There are 9 hidden switches. A switch that is on adds its own fixed numbers to the row, and there is some noise. The rows also spread widely along 13 directions, which tell nothing about the answers.
Known rows, each followed by its switches (1 for on, 0 for off):
21.7, -40.0, -20.9, 28.5, 17.0, 30.8, 21.4, 5.9, 26.0, 30.5, -3.6, -24.9, 9.0, -8.0, -2.4, -2.3, 22.4, -7.3, -7.0, -7.5, 17.9, 8.3, 28.6, -18.0, -16.5, 2.2, 1.6, -11.0, 10.2, 26.7, 2.9, -16.7, -28.5, -20.4, -29.2, 42.7, -2.4, 41.7, 23.8, 62.3, -19.9
1 1 0 0 1 1 1 0 1
7.0, 13.2, 3.8, 30.1, 8.9, 28.4, -22.4, 0.2, 3.9, 61.0, -4.4, -5.5, -4.1, -28.2, -4.9, 15.1, -0.2, -27.2, 3.0, -35.6, 3.3, 18.9, 32.0, 13.8, -22.5, 51.4, 15.4, -7.0, 34.1, 2.5, 0.3, -7.6, -18.5, 30.4, 0.1, 12.0, 8.4, -21.5, 3.8, 14.2, -37.7
1 1 0 1 0 0 0 0 0
31.1, -30.5, -7.3, 0.5, 10.4, -28.1, 24.4, 30.1, -14.8, -10.8, 1.2, -20.8, 38.3, -20.7, 14.5, -16.6, 19.2, -28.0, 8.4, -13.0, 32.6, -13.1, 41.0, -19.7, 17.9, -22.5, -34.0, 9.5, 23.4, -21.2, -18.6, 3.0, 10.8, 3.0, 1.1, 17.9, -22.9, 31.6, -8.1, 32.6, 4.9
1 1 1 1 0 0 0 1 1
12.1, -17.6, 23.1, 41.2, 7.0, 16.9, 20.6, 23.7, -2.3, 62.7, 11.2, -19.2, -18.3, -28.3, -6.2, -1.6, 2.3, -26.4, 8.1, -7.4, 20.1, 17.9, 12.4, 31.5, 10.0, 21.6, 20.1, -30.2, 36.0, 29.8, -25.9, 3.1, -26.8, 44.0, -5.5, 19.8, -16.7, -20.3, -4.5, 15.2, -35.1
0 0 0 1 0 0 0 1 1
8.9, -42.4, -12.5, 7.6, 20.4, 16.1, 9.0, 10.9, 12.7, 18.7, 4.5, -22.0, -4.6, -0.1, 9.3, -21.2, 7.9, -29.0, -2.7, -12.9, 30.5, 10.4, -0.7, -9.3, -15.2, -14.3, 8.3, 9.9, -2.5, 21.4, -5.8, -16.7, 3.1, 10.2, -0.8, 16.2, 5.0, 23.2, 4.7, 37.0, -23.8
0 1 0 0 0 1 0 1 0
17.1, -45.3, 20.2, -12.3, 12.1, -38.6, -1.8, 29.9, -24.2, -6.4, -0.4, -2.6, -0.9, -37.5, 32.9, 10.6, 0.9, -17.6, 18.6, 39.9, 20.5, 26.3, 24.1, 14.1, 28.7, -15.1, -3.9, 14.1, 0.0, 7.6, -46.1, 15.4, -0.4, 13.1, 14.0, -12.8, -40.3, 33.0, -15.5, 4.3, -18.7
0 1 0 0 1 0 0 0 1
30.7, 6.1, -17.2, 51.5, -12.2, 7.9, 22.5, 8.2, 29.5, 30.8, -11.8, -18.2, 22.4, -8.3, -17.6, 15.3, 32.8, 9.6, 16.5, -44.1, 11.0, -14.7, 41.5, -29.9, -15.8, 17.4, -28.8, -18.7, 48.1, 9.9, 10.7, -12.0, -50.9, -41.7, -32.8, 51.4, -11.4, 9.3, 27.1, 52.0, -18.7
0 1 1 1 0 0 0 0 1
-4.9, 19.1, -30.1, 4.6, 3.1, 24.7, -10.2, -8.3, -4.0, 37.1, -13.1, 1.5, 17.0, 13.2, -3.9, 16.1, 25.9, 1.2, 6.6, 6.4, -24.0, 44.7, 27.2, -20.3, -13.4, 44.8, -2.3, 17.6, 6.1, -2.2, 7.8, -31.4, 22.3, 8.9, -3.9, 6.6, 29.5, 3.4, 0.9, 4.3, -34.4
1 1 0 1 1 1 1 1 0
10.0, -19.1, 6.9, 12.8, -12.1, -26.6, 21.4, 17.1, 20.5, 9.5, 12.1, -8.7, 32.2, -16.7, -14.0, -2.0, 59.5, -11.7, 1.9, 1.2, 38.0, -2.9, -0.6, -0.6, 19.9, 5.9, 1.2, -8.0, 12.9, 6.3, 1.1, 2.8, 9.3, 5.1, 30.8, 23.5, -0.3, -29.6, 34.8, 0.3, -42.7
0 0 1 1 0 1 0 1 0
19.8, 18.9, -5.5, -2.4, -3.2, 3.0, -34.2, -19.4, 6.1, -11.8, -15.7, -26.7, -4.6, 21.3, 23.0, -47.6, -31.1, 5.6, -7.1, -8.6, -5.5, 43.9, -11.1, -8.1, 15.0, -14.3, -2.6, 3.2, 5.5, 9.9, -16.4, -0.5, 20.0, -5.6, -7.3, 0.1, 0.9, 7.5, -21.5, -3.9, -15.3
0 0 1 1 0 0 0 1 1
4.8, -17.5, -7.2, 6.5, -19.3, -1.6, -32.8, -18.9, 2.7, 3.6, -17.3, -17.9, 24.1, 3.9, 1.8, -24.4, -1.7, 15.5, -43.6, -2.1, -11.3, 19.2, 10.6, 19.7, 18.7, 14.2, -22.3, 23.5, 3.5, -1.4, -12.8, -3.5, 9.4, 5.7, -2.2, 33.6, -44.0, 17.5, -6.3, 24.8, 7.8
0 0 1 1 0 0 1 1 0
19.4, -15.3, 8.2, 24.9, -16.9, -27.7, 25.6, 5.3, 23.0, -5.4, -8.5, -11.4, 45.5, -31.5, 2.4, -5.1, 34.3, 21.1, -40.4, 4.9, -7.0, 2.3, 35.4, 11.1, 37.8, 6.1, -8.7, -43.3, 18.9, 3.0, -19.6, -2.9, -1.6, -23.0, 7.5, 36.6, -22.0, -10.0, 33.3, 27.7, -5.3
1 1 0 0 1 1 0 0 0
-0.3, 27.7, -11.3, 6.9, -14.1, -13.2, -31.3, -4.2, 10.9, 20.4, -9.2, 6.4, 18.7, 3.8, -2.5, 11.1, 30.2, -11.1, 22.9, -21.7, 29.3, 25.0, -0.3, -26.5, 9.9, 37.5, 5.4, 15.5, 17.4, -8.3, 24.5, 14.6, 2.5, -9.3, 23.3, 7.6, 15.8, -42.6, 11.3, -24.1, -67.3
0 1 0 1 0 0 1 1 1
3.5, 27.0, 13.3, 45.5, -18.2, 6.9, 6.1, 5.9, -0.2, 53.9, 3.0, -16.9, -0.7, -7.3, -1.9, 54.1, 19.9, 30.3, 51.9, 5.9, -13.5, 25.5, 36.1, 0.4, -6.0, 32.5, -3.2, -6.5, 58.3, 16.1, -2.2, -9.8, -52.2, -32.1, -33.8, 27.3, -39.7, 16.1, -4.6, 8.6, -34.2
0 1 1 1 0 0 0 0 0
10.2, -24.3, -4.7, -11.9, -16.2, -43.4, 36.2, 38.8, -8.2, -19.7, -6.3, -9.1, -15.0, 5.8, 5.4, -17.7, 23.0, -16.3, 30.8, 25.7, 27.9, 22.6, -19.1, -16.1, 10.5, -31.1, -19.3, -10.2, 8.6, 4.9, -32.2, -9.1, -12.1, 10.1, -1.2, -1.3, -1.5, 16.4, -0.1, 16.7, -25.3
0 0 1 0 0 0 0 0 1
27.4, 1.7, 5.8, 26.9, -4.0, 10.1, -13.5, 22.5, 38.7, 36.6, -4.2, -28.7, 3.2, -18.1, -13.7, -21.7, 12.3, -12.1, 23.5, -25.5, 23.3, -26.8, 18.3, -14.5, -9.7, -12.2, -18.4, 26.9, 12.3, 40.7, -0.3, -12.6, -30.0, -3.1, -27.0, 8.4, -13.2, 28.3, -0.9, 16.4, -27.6
0 0 1 0 0 1 0 0 1
27.4, 17.0, -2.3, 26.0, 14.8, 19.0, -40.6, -13.8, -10.5, 24.2, -17.0, 0.4, 35.8, -42.3, 7.4, 27.2, 8.2, -14.6, 8.7, -40.9, -1.4, 15.9, 75.8, -11.6, 9.2, 38.7, -12.3, -2.9, 30.1, -3.1, 9.6, 11.5, 7.8, -13.6, 7.0, 6.6, -4.5, -3.1, 9.3, 7.8, -25.1
0 1 0 0 1 1 1 0 1
15.8, -30.9, -6.6, 6.0, 3.6, -14.1, 34.3, 46.0, 5.9, 33.0, -30.0, -20.6, -6.5, 6.3, 10.5, -6.6, 40.0, -32.4, 41.7, -27.7, 14.2, 2.7, -2.2, -46.9, -6.6, -6.0, -10.7, 33.7, 5.8, 23.7, -7.6, -12.0, -11.8, 40.1, -13.7, -1.2, 3.6, 4.5, -22.7, 22.8, -34.7
0 1 0 0 1 0 1 1 0
-8.7, -45.3, -6.8, 14.2, -14.1, -1.9, -7.6, -20.3, -5.1, -8.8, 0.9, -29.0, 45.7, 6.7, 3.0, -18.1, 14.4, 26.6, -59.2, 5.2, 12.1, 11.2, 7.8, 16.1, 43.4, -4.3, -12.9, 4.1, 7.5, -3.1, -6.9, 13.5, 24.6, -19.5, 0.3, 62.2, -60.3, 20.3, 6.6, 43.1, 14.1
0 1 1 0 0 1 1 1 1
-1.2, -22.9, -8.3, -9.7, -14.6, -24.2, -2.2, 44.0, -8.8, 14.1, 4.4, 10.8, -0.9, -12.3, -5.6, 14.3, 23.5, -29.2, 51.0, 18.7, 50.2, 9.1, 8.6, -16.6, -7.2, 11.2, -30.5, 32.3, 7.2, 5.9, -4.6, -12.3, -22.9, 14.6, 13.0, -5.5, -8.4, 26.4, 0.4, 5.5, -44.8
0 0 0 0 0 1 0 1 1
25.3, -40.2, -8.9, -9.5, 22.7, -13.6, 5.5, 24.8, -14.1, -8.7, -3.2, 9.0, 10.9, -22.8, 20.3, 19.0, 23.4, -22.6, 27.7, 44.0, 3.6, 31.4, 35.8, -14.7, 9.6, -0.3, -18.6, 37.4, -18.9, 12.7, -34.7, -11.6, 31.4, 5.8, 15.2, -16.5, -4.1, 43.8, 9.7, 7.3, -19.1
0 0 0 0 0 1 0 1 1
34.3, -21.6, -2.5, 20.3, 28.4, 36.8, -58.7, -39.7, 35.1, 11.4, -3.8, -23.5, 10.9, -23.0, 19.4, -23.6, -28.1, 8.8, -51.8, -4.5, -1.8, 18.5, 33.2, 24.1, 6.8, -4.3, 12.5, 14.5, -11.6, 31.2, -10.6, 11.7, -3.8, -40.4, -12.5, 22.5, -33.0, 50.1, 8.3, 29.4, -9.5
0 1 0 0 1 0 1 0 1
-17.2, 22.2, -14.2, 14.6, 5.9, 8.7, -10.2, -24.5, -7.2, -13.5, 28.3, -14.9, 35.4, 5.7, -11.1, -2.5, 26.5, 10.5, -39.6, -16.1, 4.8, 2.8, 21.5, 11.9, 8.8, -15.7, -20.7, -16.8, 16.7, -20.9, 4.9, -10.8, 56.6, -30.7, 16.2, 23.9, -3.7, 10.1, 21.5, 14.0, 13.1
0 0 0 1 0 1 0 0 0
20.8, 34.0, 4.7, 17.3, -34.9, -2.4, -56.6, -17.4, 27.4, 6.7, -34.2, -17.6, -7.4, -2.7, 5.5, -52.5, -42.2, 10.3, -31.0, -33.1, -5.1, 23.0, 2.4, 11.7, 21.7, 12.4, -7.6, -19.0, 17.1, 17.9, -7.9, 4.7, -31.2, -8.2, -13.3, 10.1, -15.3, -17.4, -10.2, -1.3, -23.3
0 0 0 0 0 0 1 0 1
-9.2, -7.6, -8.0, 13.9, -5.2, 9.2, -34.7, -15.6, 18.6, 20.5, 7.8, -12.1, 19.8, -8.1, -7.8, -14.2, -2.4, 15.6, -56.0, 7.4, 4.4, 0.1, 11.7, 30.0, 7.7, 13.2, -11.1, 21.2, -0.5, -1.4, -9.6, -6.0, 7.7, -10.0, -1.9, 36.6, -33.9, 22.9, 6.4, 25.5, 0.2
1 1 0 1 0 0 0 0 1
-14.8, -17.9, -19.0, 23.0, -24.6, 5.1, 34.5, 12.1, 6.6, 27.1, 13.4, -19.3, -10.2, 24.5, -14.8, -20.1, 1.1, 5.0, -2.8, 3.1, 39.3, 25.2, -22.4, 5.2, -2.6, 1.0, 1.3, -50.8, 36.4, 13.5, 0.3, -22.3, -45.0, -11.8, -16.1, 52.8, -0.2, -2.2, 8.2, 42.9, -34.8
0 1 0 1 0 1 0 1 1

New rows. What belongs after each?
-6.7, -3.8, 2.8, 3.6, 0.8, -5.0, 4.2, -12.9, -10.8, -6.4, 8.7, -37.9, 2.0, 25.7, 27.2, -32.6, -15.0, 16.9, -18.6, 11.8, -2.1, 40.6, -13.9, 6.8, 30.6, -34.5, 11.3, -19.0, 9.8, 10.4, -19.1, -6.9, 32.4, -13.3, -5.9, 17.6, -18.1, 11.6, -22.7, 7.4, -3.1
0 1 0 1 0 1 0 1 0
17.6, -9.3, -22.7, 1.1, -16.8, -29.3, -16.5, -0.5, 8.3, -18.5, -37.0, -5.7, 26.9, 6.7, 15.7, -8.6, 16.9, 6.7, -5.7, -26.7, 4.6, 16.0, 14.8, -40.4, 11.8, 6.0, -32.7, 10.8, 3.7, -5.5, 2.1, 3.5, 0.4, -23.2, -0.8, 23.1, -6.5, 1.4, 4.7, 27.7, -15.3
0 1 0 1 1 0 1 0 1
28.5, -25.8, 14.0, -10.8, 5.3, -42.3, 34.4, 40.8, -1.7, -6.1, 3.0, -16.2, -9.5, -17.3, 11.6, -22.1, 25.8, -29.6, 26.2, 26.3, 23.6, 13.6, -2.6, 2.1, 11.7, -38.9, -3.2, -13.3, 5.2, 13.2, -38.5, -9.6, -2.8, 25.6, 7.0, -16.6, 3.9, 14.0, -5.6, 0.4, -29.7
0 0 1 1 1 0 0 0 0
-3.6, 38.9, -2.7, 16.6, -39.4, -28.9, -5.8, 5.3, 1.3, -8.9, -4.4, -13.1, 26.1, 9.5, -5.7, 3.7, 26.2, 31.8, 12.6, -2.3, 4.9, 10.4, 15.9, -20.0, 34.0, -5.8, -35.8, -13.9, 30.7, -0.8, 5.4, -0.8, -5.1, -46.9, -9.2, 17.2, -25.5, 3.9, 2.6, -5.0, -17.3
0 0 0 0 0 1 1 0 1
1.6, -2.9, -27.8, 10.8, -11.0, 15.4, -10.2, -5.8, -7.3, 27.2, -36.5, -6.7, 7.0, 20.1, 9.3, 10.5, 9.1, -6.1, 21.5, -39.4, -3.4, 47.8, 12.7, -41.8, -17.3, 45.4, -7.9, 0.4, 21.0, 2.7, 18.0, -15.5, -6.1, 10.6, -6.9, 25.3, 20.9, -17.2, -2.8, 29.7, -37.4
0 1 0 1 1 1 1 1 0
-21.8, 20.4, -9.2, 15.0, -5.7, 19.4, -22.6, -20.6, 7.0, 13.6, 16.6, -30.7, 5.2, 32.3, -6.0, 3.7, 20.2, 22.8, 14.1, -3.8, 14.7, 27.9, -21.9, -18.1, -2.5, -7.9, 4.6, 12.6, 12.9, 12.8, 18.1, -1.9, 26.2, -30.0, -9.6, 26.1, -6.6, 10.3, 4.0, 4.8, -26.7
0 0 1 1 0 1 0 0 1
29.2, -14.8, -16.7, -20.8, 11.1, -14.3, -17.5, -4.0, -15.8, -29.5, -14.5, -7.7, 0.3, 0.0, 36.7, -8.5, -13.8, -20.8, 26.2, 3.7, 12.6, 45.1, 20.9, -27.5, -8.5, -13.1, -8.2, -2.5, 5.1, -7.0, -14.1, -14.0, 10.5, -15.8, 5.6, -6.2, 15.5, 29.7, -1.3, 16.7, -24.1
0 1 1 1 0 1 0 0 0
-0.7, -23.1, -9.0, -5.3, -14.0, -16.8, -15.6, 24.2, 19.3, 23.9, -6.0, -10.0, 1.1, 4.9, -8.2, -2.0, 34.2, -19.3, 33.8, -3.1, 52.8, -1.9, -19.1, -23.7, -10.6, 1.0, -7.8, 44.0, 2.2, 13.7, 14.0, 5.0, -32.5, 3.6, -2.6, 12.2, -11.0, 17.0, -0.8, 12.5, -57.2
0 1 1 0 1 0 1 0 1
22.6, 14.0, -19.9, -17.2, -16.9, -18.5, -32.8, -2.6, 19.2, -21.3, -28.0, -13.8, 11.0, 9.8, 13.4, -56.2, -18.2, 11.6, -26.8, 22.7, -18.2, 26.4, 10.5, -11.9, 18.6, -16.9, -30.4, 12.0, -24.9, 11.7, -20.0, -26.6, 16.2, -10.7, -15.6, -7.8, 9.0, 34.1, -11.4, 0.2, -6.0
1 0 0 1 1 1 1 0 1
32.7, -35.8, -17.7, 6.1, 6.4, 27.0, -51.3, -16.7, 37.3, 12.5, -30.6, -17.4, -12.7, -0.7, 26.0, -33.5, -45.6, -0.2, -14.0, -14.6, 8.0, 30.7, 10.2, -8.6, -19.1, 11.3, -1.2, 29.9, -12.5, 36.1, -8.9, -5.8, -39.9, -18.8, -23.1, 21.1, -18.9, 47.8, -6.5, 44.2, -23.8
0 1 0 0 1 0 0 1 1
29.5, -2.8, -10.6, 20.7, 19.9, 3.3, 11.4, 4.2, -17.7, 4.3, -3.1, -15.8, 5.0, -7.4, 25.2, 27.4, 11.7, -7.7, 32.4, -8.3, -5.3, 27.7, 52.5, -24.6, -4.7, -8.6, -13.2, -6.6, 30.7, -0.8, -10.1, -8.4, -5.8, -33.6, -19.6, 8.7, -16.2, 43.8, -4.6, 27.7, -9.2
0 1 0 1 0 0 1 0 0
-4.1, -29.5, -20.6, -13.1, -0.8, 11.1, -28.1, -24.0, 13.3, -22.4, -16.3, -24.1, 17.2, 22.6, 17.2, -49.8, -17.0, 22.2, -63.1, 15.6, -15.3, 38.4, -12.0, 2.9, 18.0, -11.6, -10.6, 21.6, -33.3, 11.5, -21.8, -13.1, 49.0, -0.4, -1.5, 23.8, -12.2, 34.2, -2.2, 33.0, 15.5
1 0 0 0 1 1 0 1 1
-9.1, 9.3, -0.1, 16.9, 12.9, 13.2, 26.4, 19.2, -19.3, 51.1, 22.1, -15.0, 11.8, -12.8, -22.1, 22.9, 51.5, -10.9, 20.8, 21.6, -5.3, 8.2, 32.9, 12.8, 1.4, -0.6, -0.9, 7.1, 24.1, 7.8, -13.7, -24.0, 18.5, 19.9, -10.1, -2.0, -0.6, 22.0, -8.5, -1.3, -23.5
0 1 1 0 1 1 1 0 0
22.8, 1.7, -10.8, -1.8, 33.1, 16.0, 24.6, 21.3, -28.7, 24.0, 25.7, 7.1, 3.4, -29.1, -10.6, 14.0, 22.7, -46.8, 39.0, 25.8, 13.4, 34.3, 51.3, 13.0, -17.5, 7.0, -5.0, -26.0, 27.1, -6.8, -22.5, -34.3, 12.0, 26.3, 12.6, -22.0, 41.3, 23.8, 9.3, -2.5, -36.3
0 0 1 1 1 1 0 1 0
7.9, -16.8, 18.8, -17.5, -4.6, -20.4, -14.8, 18.4, -16.7, -5.1, -9.8, -34.7, -19.3, 3.1, 35.8, -35.6, -23.5, -16.6, 21.6, 16.5, 23.1, 47.1, -18.4, -9.2, 31.1, -30.1, 16.3, -5.0, 1.3, 23.6, -21.4, 12.6, 4.2, 20.0, -5.6, -10.7, -17.5, 17.9, -36.7, -3.6, -30.8
1 0 0 0 1 1 1 0 1
-21.1, 25.9, 6.7, -13.9, -14.6, -6.2, -23.6, 12.9, -33.5, 16.0, 4.7, -18.1, -10.1, 16.2, 4.7, -17.0, -6.2, -19.1, 38.4, -3.8, 24.6, 38.2, -22.1, -6.3, 15.1, 0.1, 0.0, 13.6, 22.4, -1.4, -7.7, 1.6, 28.1, 39.4, 10.8, -17.7, 4.0, -16.7, -37.0, -28.0, -39.2
0 0 1 0 0 1 0 1 1
1.9, -61.5, -19.5, 4.6, 3.8, -22.2, 36.5, 16.1, 6.4, -7.7, 1.7, -5.3, 28.3, 0.2, 3.8, 4.3, 52.2, -14.8, -14.1, 0.1, 34.2, 7.6, -0.2, -20.0, 5.4, -1.2, -6.0, 1.1, -5.4, -1.9, -3.8, -9.9, 21.2, 2.7, 23.1, 38.0, 3.2, -4.2, 34.6, 43.1, -20.9
0 1 0 1 0 1 0 1 0
31.0, -22.0, -5.9, -16.8, 20.3, 17.7, -57.4, -33.9, 13.5, 2.2, -23.5, -8.2, 14.8, -13.8, 29.7, -23.9, -18.6, -14.6, -31.3, 8.0, -7.3, 57.0, 15.3, 10.1, 6.7, 29.6, 28.3, 23.1, -14.5, 3.2, -12.3, 9.1, 18.2, 10.3, 18.0, 1.0, 0.8, 10.0, 2.5, 4.7, -33.1
1 1 1 0 1 0 1 1 0
45.2, 42.6, -5.3, -3.0, 7.0, -16.6, -28.4, -12.5, 47.7, -16.3, -0.7, -9.1, 16.9, -9.6, 10.7, -28.9, 12.7, 14.1, -2.9, 21.7, -18.2, 5.6, 23.1, -6.6, 12.6, -32.4, -6.6, 19.5, -11.5, 13.8, -18.7, -17.7, 13.3, -55.2, -4.7, -26.5, 11.5, 33.9, 10.5, -30.3, -29.7
0 1 1 0 0 0 0 0 0
25.8, -7.6, -7.1, 20.1, 10.7, -7.2, 25.9, 16.4, 14.0, 18.9, 23.2, -16.9, 17.7, -14.4, -11.2, 8.4, 40.5, 3.4, 20.7, 28.4, 23.6, -2.9, 35.6, 0.0, 5.4, -25.0, -12.1, -7.4, 23.7, 10.6, -7.0, -8.1, -29.4, -43.3, -21.3, 20.0, -18.5, 51.5, 12.3, 15.4, -27.8
0 1 1 1 1 0 1 0 1
9.2, 18.2, -19.1, 29.6, -29.7, -0.2, -16.6, 1.7, 33.0, 34.1, -15.4, 12.9, 21.6, -19.4, -33.2, 4.1, 32.9, -9.3, -18.4, -46.5, 21.0, -13.7, 26.8, 1.6, -15.7, 50.3, -22.3, -14.8, 32.8, -6.8, 20.6, -13.5, -48.9, -11.7, 5.9, 34.4, 6.9, -28.5, 38.0, 24.2, -41.2
0 1 0 0 0 0 1 0 0
-13.7, 15.2, 8.2, 18.7, -9.6, -3.4, -32.0, -14.9, 0.8, 10.9, 15.5, -10.0, 16.1, -4.2, 1.4, 24.0, 17.8, 23.5, 2.1, 11.8, 12.1, 27.6, 8.1, 5.6, 20.6, 14.7, -0.1, 3.7, 15.0, 8.2, 4.6, 10.8, 17.8, -28.2, 11.4, 19.9, -25.7, -1.3, 15.5, -8.5, -29.9
0 0 0 1 0 1 0 0 1
14.1, 11.3, -28.5, -13.6, -17.3, -14.7, -3.5, 13.0, 8.7, -14.8, -44.2, 0.3, -3.2, 12.6, 5.4, -35.2, -2.9, -4.0, -16.7, -9.3, -32.1, 29.8, 7.9, -21.6, -13.8, 7.2, -40.6, 4.7, -7.8, -5.5, -27.6, -41.4, 9.8, 22.9, -10.3, -11.1, 29.1, 13.3, -5.3, 25.8, 1.7
1 0 0 0 1 0 0 0 0
15.3, 2.9, -22.3, 11.0, -5.1, 23.5, -49.1, -39.9, 4.3, -25.2, -15.6, -9.8, 7.9, 2.1, 12.6, -29.4, -41.6, 5.4, -41.7, -38.5, 5.4, 38.6, 19.7, -0.2, -4.4, 9.4, -16.8, -34.6, 15.3, -3.4, 1.5, -3.8, 3.0, -35.2, 0.4, 29.2, 1.5, 11.5, 19.6, 43.6, 0.7
0 0 0 0 0 1 0 0 1
3.3, -46.1, -3.2, -5.6, 4.3, -16.4, 45.4, 25.0, 3.7, 4.3, 17.5, -17.0, 11.7, -2.1, -3.8, -22.3, 37.4, -14.5, -5.2, 31.9, 31.3, 11.8, -9.7, 9.3, 13.0, -26.7, 5.1, -11.7, 2.6, 11.0, -22.5, -17.3, 6.7, 12.3, 9.5, 17.7, 0.3, 17.4, 10.2, 22.5, -25.2
0 1 1 0 1 1 0 1 0
